All rows are made from the same 8 directions, up to rounding. Whole rows:
[[-2.83 -1.03 -0.21 -0.43  1.22 -3.23  0.19  4.20 -1.49 -1.31  3.43  0.23
   0.88 -4.44 -1.16  2.47 -1.31  0.65 -0.03  1.96]
 [-1.32  0.27  3.94 -4.95  1.42 -0.99 -0.07 -0.17 -4.93 -2.09 -0.29  1.59
   0.12 -1.58 -4.00  0.29  2.97 -2.40  2.44  0.26]
 [-1.70 -1.26  0.51 -1.79 -0.28  2.64  1.01  4.44 -2.15 -0.30  1.77  2.71
  -2.34 -3.80 -2.38  1.34  2.09  3.75  2.36  0.66]
 [ 0.61 -0.22 -0.21 -0.94 -2.21 -0.53  3.25 -2.93  3.44  0.07 -0.08 -1.82
   0.83  2.61  1.93  1.21 -2.06 -0.15 -0.15 -0.20]
 [-0.25  0.35 -2.53 -0.59  2.36 -0.87 -4.32  4.94 -0.96  1.17  2.44 -1.18
   1.39 -4.42  1.05  2.35  0.59  2.47 -3.15  3.77]
 [ 0.09  1.29 -0.07  1.80 -0.55 -0.82 -0.64  1.07 -1.10 -1.98 -1.89  2.65
  -1.80  2.10  0.45 -2.52 -0.41 -1.57  1.94 -2.49]
 [ 3.48  2.78 -4.27  2.17 -0.19  0.91 -1.61 -0.68 -1.58 -1.70 -4.07 -1.59
  -0.45  0.63  0.55 -3.17  2.50 -2.89  0.82 -4.24]
 [ 0.11  2.51  0.93 -4.79 -0.43 -1.01 -2.14  2.43  0.90 -0.70  0.18  2.51
  -0.52  2.28  2.41  1.44  0.38  1.21 -0.29  2.92]
 [-2.29 -0.54  0.26  0.45  0.02  0.01  2.98  1.27  0.80 -0.79  2.54  1.57
  -0.74 -2.68 -3.05  0.67  0.67  0.76  1.65  0.00]
 [ 1.29 -0.19 -4.66  0.71 -1.70 -1.84  1.37  1.58  0.70 -1.32 -0.08 -3.91
   1.26 -1.43  3.13  1.91 -2.35  0.25 -0.51 -1.10]
 [-0.70 -2.18  2.34 -0.61  0.60 -1.64 -0.21 -1.24 -2.57  0.12 -0.11 -1.48
   1.34 -0.27 -0.10  0.70 -1.78 -1.20 -0.37  0.31]
 [-2.38  0.87 -1.27  4.31  0.10 -1.11  1.72  1.86  4.48 -0.19  3.04  2.95
  -1.10 -0.42 -0.92 -0.75 -1.31  0.86  0.05  0.27]]

Rows cut short, each followed by the rest of it:
[-0.29  0.73  1.25  1.16  2.44 -0.10 -2.02 -0.93 -2.46 -0.15 -0.63  0.91
  0.19 -1.03 -3.09 -2.21  2.37]  [-2.51  0.10 -0.70]
[-1.56  0.91  0.79 -1.60  0.33 -0.49  0.59  1.68  1.01 -0.56  1.93  2.23
 -0.52 -0.87 -1.32  0.88  0.89]  [0.80 0.59 1.59]
[ 0.65  2.30 -2.64 -3.66 -0.17 -2.52 -1.65  3.97 -1.00 -2.27  0.26 -0.67
  0.73 -1.43  2.12  2.22  0.39]  [ 0.10 -0.18  1.39]
[-2.11 -2.00  5.48  3.03  1.89  1.51 -0.73 -3.30  0.50  2.91  0.75  3.14
 -0.75  2.05 -2.79 -2.51 -0.38]  [-0.23 -0.69  0.84]
[ 1.38  1.39 -2.18  0.08 -0.05  0.95  0.91 -1.12 -0.19 -0.90 -1.11 -1.37
  0.17 -1.07 -1.46 -0.83  2.51]  [-1.45  0.81 -1.92]
[ 0.20  0.77 -1.31  2.82  1.24 -2.76 -2.21  0.56 -1.15 -0.98 -0.72 -0.65
  0.89 -0.01  0.78 -1.42 -1.27]  [-2.51 -0.91 -1.00]
[-0.73  1.57 -1.08 -2.01 -0.76 -1.74  2.18  0.98  1.75 -1.88  1.38  0.33
  0.26 -0.65 -0.37  1.45  0.28]  [-0.40  0.96  0.45]
[-0.04  2.08 -0.38 -4.04  0.46  0.06  0.27  0.51  1.37 -0.34  1.44  0.13
  0.68 -1.27 -1.16  1.81  2.72]  [ 0.43 -0.26  2.25]
[-1.80 -1.97  0.65  0.55  1.23 -0.19 -0.80  2.39 -0.75  1.26  2.55  0.12
  0.37 -3.00 -0.68  1.58 -0.85]  [ 2.17 -1.14  2.23]
[ 1.46  0.57 -3.45  2.95 -0.11  0.62  1.63 -1.89  0.70 -0.47 -0.93 -2.80
  0.68 -1.45 -1.16 -1.26  1.19]  [-1.80  0.17 -2.87]
[ 2.12  1.67 -1.61 -4.77 -1.59 -0.07 -1.42  1.62  0.49 -0.44 -1.14 -1.15
  0.33  1.63  4.09  2.27  0.00]  [ 1.58 -0.75  1.67]
[-1.21  0.65  0.45  2.44  1.57 -2.42 -0.42 -0.31 -0.79 -1.22  0.34  0.88
  0.44 -0.55 -1.94 -1.66 -0.17]  [-2.91  0.28 -0.98]
[ 1.01 -0.16 -2.06 -2.64 -0.16 -2.10  0.91  0.07 -2.86 -2.03 -0.59 -4.23
  2.17 -2.82  0.04  2.03  0.29]  [-1.92  0.35 -0.84]
[-0.98  0.92  2.69 -3.54  1.90 -3.12 -1.34 -1.58 -0.06 -0.03  1.32 -0.53
  2.49  0.28 -0.71  1.50  0.11]  [-2.16 -1.72  3.14]
[-2.73 -3.05  1.38 -0.92 -1.27 -0.80  2.09  3.25  0.83  0.52  3.31  0.94
 -0.47 -1.48  1.24  3.34 -3.54]  [3.93 0.16 2.48]
[ 2.17  2.08 -2.30 -0.04 -0.88  4.73  2.14 -3.05  4.02  1.43 -0.68 -0.54
 -0.79  0.51 -1.69 -1.06  4.30]  [ 0.93  0.21 -1.04]
[-1.08 -2.58  4.06  0.29  2.24 -0.12 -0.17 -4.10 -2.37  1.73  0.32 -1.51
  1.85 -0.91 -3.17 -0.41  0.21]  [-2.06 -0.98  0.57]
[ 0.93  0.82 -3.26  1.44 -0.37  0.66 -0.64  1.55  2.49  0.84  0.64 -0.94
  0.06 -0.56  1.91  0.54 -0.25]  [ 1.81 -1.51  0.63]
[ 0.44  0.79 -0.74  0.40  1.08  2.41 -0.76  0.15 -0.25  0.78  0.06  0.51
 -0.57 -1.73 -2.22 -0.91  3.18]  [ 0.53  0.02 -0.10]
[ 1.31 -0.37  0.23 -1.42 -1.05  0.44  1.28 -2.11 -1.73 -0.90 -2.13 -1.66
  0.21  0.83  0.00 -0.25  0.41]  [-1.47  1.29 -1.98]
[-0.58  1.28 -1.24 -1.40  1.02 -2.42  0.63  0.47 -0.21 -1.59  1.35 -1.32
  1.63 -2.56 -1.59  1.20  1.07]  [-1.83 -0.09  0.56]
[-0.65 -0.98  2.03 -1.71 -0.55 -1.30 -0.14  0.07 -0.24  0.10  0.24  0.30
  0.31  1.54  1.67  1.20 -2.18]  [ 0.46 -0.29  1.32]
[ 0.47 -0.29 -1.79  2.21 -2.98 -0.63  3.31 -0.94  3.48 -0.73 -0.54 -0.58
 -0.63  2.87  2.89 -0.08 -3.38]  [ 0.30  0.78 -2.02]
[-0.23  0.27 -1.57  4.84 -1.22 -1.54 -0.17  1.55  1.75 -0.84 -0.67  1.76
 -1.44  2.61  2.79 -1.96 -3.53]  [-0.14  0.31 -1.97]
[ 4.22  5.12 -5.48 -0.23 -0.90  2.91 -0.55 -0.83  1.81 -1.34 -3.37 -0.74
 -1.00  1.05  0.18 -2.45  5.20]  [-1.42  0.87 -3.06]
[-2.56 -1.11  3.10 -1.13 -1.41 -4.52  3.40 -0.13 -1.60 -3.49  0.27  1.59
 -0.15  1.52 -0.34  0.49 -3.55]  [-2.72  3.07 -1.47]
[ 0.11 -3.52  3.05  0.11 -3.15  2.57  1.53 -0.60 -0.59  1.25 -1.85  1.47
 -2.42  4.05  3.06 -0.13 -3.54]  [ 3.03  1.59 -1.15]
[-2.91 -1.75  1.30  1.88 -1.07  0.09  2.35  2.79  1.49 -0.08  2.51  3.51
 -2.12 -0.40 -0.46  0.47 -2.27]  [2.77 1.55 0.39]
[ 1.60 -0.87  0.32  1.81  0.48  4.03 -1.32 -2.86  1.44  3.58 -0.94 -0.94
 -0.13  1.19  0.12 -1.27  1.21]  [ 1.57 -1.97  0.33]
[ 2.79 -2.28  0.68  4.72  1.59  5.84 -4.39 -3.42 -1.51  5.16 -3.09 -1.49
 -0.52  1.39  0.40 -3.49  1.33]  [ 1.43 -2.80 -0.99]
[-0.07 -0.63  2.03 -1.11 -0.12  2.41  1.36 -2.30  0.23  1.06 -0.15  0.57
 -0.52  0.44 -1.98 -0.33  1.71]  [ 0.43  0.72 -0.04]
[ 1.01 -2.34  3.14 -6.60 -1.09  2.24 -1.65  0.46 -2.62  1.99 -0.82 -1.05
  0.18  1.02  2.83  3.31 -0.36]  [ 3.66 -0.80  3.22]
[-2.40 -1.37  1.97 -0.24  0.38 -1.94  2.84 -0.73 -0.46 -1.02  1.97  0.17
  0.69 -1.73 -2.73  0.89 -0.78]  [-1.25  1.17  0.05]
[-2.11 -0.30  0.26  3.60 -0.89 -3.71  3.61 -1.51  3.32 -1.47  1.53  0.61
  0.42  1.64 -0.04 -0.57 -3.87]  [-2.24  0.66 -1.33]
[-0.85  0.84 -2.90  2.18  3.40 -2.71 -4.31  4.06 -0.67  0.51  2.67 -1.24
  2.01 -4.63 -0.08  0.94  0.09]  [ 0.10 -3.36  2.73]
[-0.14  0.43 -3.55  2.09 -0.18  0.41 -0.98  4.91 -0.01 -0.54  0.96  0.83
 -1.28 -2.60  0.95  0.25 -0.02]  [ 2.39  0.14 -0.20]
[-1.31  0.44  0.46 -0.03  2.85 -1.16 -2.55  1.53 -0.85  0.69  2.11  0.38
  1.17 -2.88 -1.93  0.49  1.32]  [-0.20 -1.74  2.50]
[-1.43 -1.71 -2.84  4.83  2.43 -1.68 -2.96  5.37 -3.50 -0.15  1.83 -0.77
  0.37 -5.80 -0.65 -0.03 -1.16]  [ 0.80 -1.18 -0.05]
[-0.60 -1.42  0.43 -1.10  0.03  0.47  0.93  0.30 -0.57  0.53  1.12 -0.96
  0.46 -1.86 -0.71  1.53  0.02]  [ 1.17 -0.08  0.89]
[-1.82  0.26  1.46  2.17  1.75 -3.23 -0.28 -1.02  0.33 -0.59  1.24  0.75
  1.12  0.04 -1.57 -0.99 -1.23]  [-2.81 -0.61  0.26]
[-0.88  0.80  0.55  1.80  0.62 -3.43 -0.73 -0.60  1.47 -0.60  0.48  0.56
  0.93  1.94  1.10 -0.69 -2.48]  [-2.13 -1.06  0.39]
[ 1.63  3.00 -0.24 -6.26 -0.36  0.48  0.44 -1.94  2.08 -0.23 -0.14 -1.20
  1.33  0.96  0.05  1.96  3.24]  [-0.43 -0.56  2.15]
[ 0.77  0.28 -3.72  0.29 -2.07 -0.83  5.03 -1.44  1.88 -2.05  0.14 -3.48
  0.98 -1.58 -0.41  1.15 -0.21]  [-1.32  1.46 -2.64]
[-2.22  0.65  4.31  0.10  0.04 -3.55  2.81 -3.80  0.65 -2.26 -0.06  2.55
  0.15  3.36 -2.44 -1.79 -1.36]  [-4.68  2.15 -1.41]
[ 1.65 -1.68 -0.86  0.91 -0.46  3.32  2.95 -4.58 -0.13  1.37 -1.18 -3.85
  0.84 -1.43 -2.35 -0.44  2.01]  [-0.61  0.32 -2.36]
[ 0.16  0.71 -0.68 -0.46  0.45  0.25 -2.82  2.61  1.09  1.23  0.83  0.96
 -0.23  0.26  2.22  0.82 -0.36]  [ 2.36 -1.85  2.50]
[-1.25  0.28 -1.96  3.31 -1.34 -2.33  2.39  1.75  2.08 -1.96  0.96  1.11
 -0.83  0.27  0.84 -0.45 -2.73]  [-0.43  1.27 -1.75]
[ 1.65  3.02 -1.88 -0.13  0.17 -0.54 -1.39 -1.03  2.44 -0.16 -0.94 -0.35
  0.60  2.02  1.37 -0.85  1.00]  [-1.35 -1.26  0.18]
[-0.03  0.12 -0.50  0.66 -0.42  1.57  0.54  1.34 -1.15 -0.75 -0.58  1.52
 -1.68 -0.81 -1.21 -1.02  1.38]  [ 0.57  1.84 -1.59]
[-0.51 -1.51  2.43 -1.41 -0.95 -3.29  1.06 -2.43  0.37 -0.24 -0.13 -1.68
  1.79  2.85  2.48  1.45 -4.15]  [-1.50 -0.78  0.80]
[ 1.56  0.40 -2.20  0.21  1.55  1.27 -2.00 -0.50 -0.33  1.54 -0.02 -2.91
  1.55 -2.39 -0.42  0.34  2.13]  [ 0.15 -2.22  0.82]
[-1.69 -1.08  1.73 -2.53 -0.64 -1.29  2.60 -0.17  0.81 -0.41  2.01 -0.06
  0.65 -0.61 -0.60  2.35 -1.14]  [0.57 0.53 1.52]
[ 1.59  0.06  0.62 -0.68 -1.32 -1.41 -0.72 -1.60 -1.44 -1.05 -3.04 -0.96
  0.22  3.68  3.00 -0.80 -2.11]  [-1.95  0.38 -1.65]
[ 0.82 -0.85  1.29 -2.81 -0.37 -3.39  0.40 -1.89 -5.21 -2.88 -2.73 -3.02
  1.81  0.38  0.41  0.41 -1.25]  [-4.28  1.50 -2.21]
[ 1.12  1.85  0.03 -4.65 -0.87  4.21 -0.71  0.42  4.88  3.01  1.38  1.46
 -0.83  1.61  1.60  2.21  2.71]  [ 4.96 -1.81  4.38]
[ 0.11  2.29 -0.93  1.02 -0.93 -1.13  0.17  0.88  1.53 -1.80 -0.85  2.41
 -1.34  2.43  1.00 -1.57 -0.39]  [-1.07  1.25 -1.38]
[-2.04 -2.13  5.36 -2.99  1.10 -0.37 -0.26 -0.71 -3.21  0.40  0.71  1.56
  0.13 -0.23 -2.16  0.79 -0.03]  [-0.16  0.73  1.70]
[ 0.66  0.12  2.95 -1.15 -0.78  0.76 -0.65 -2.47  0.37  0.71 -1.90  1.52
 -0.73  4.48  1.38 -1.18 -0.67]  [-0.43  0.17 -0.03]
[ 0.82 -1.80  1.08  4.11 -1.22 -0.06 -1.38 -0.89 -1.26  0.44 -3.00  0.69
 -1.31  4.23  3.31 -2.66 -3.92]  [-0.50  0.20 -2.62]
[ 1.65  2.24 -3.91  0.26 -0.73  0.51  1.40 -0.44  2.13 -0.95 -0.45 -1.72
  0.33 -0.74 -0.06 -0.12  1.85]  [-0.71  0.20 -1.40]
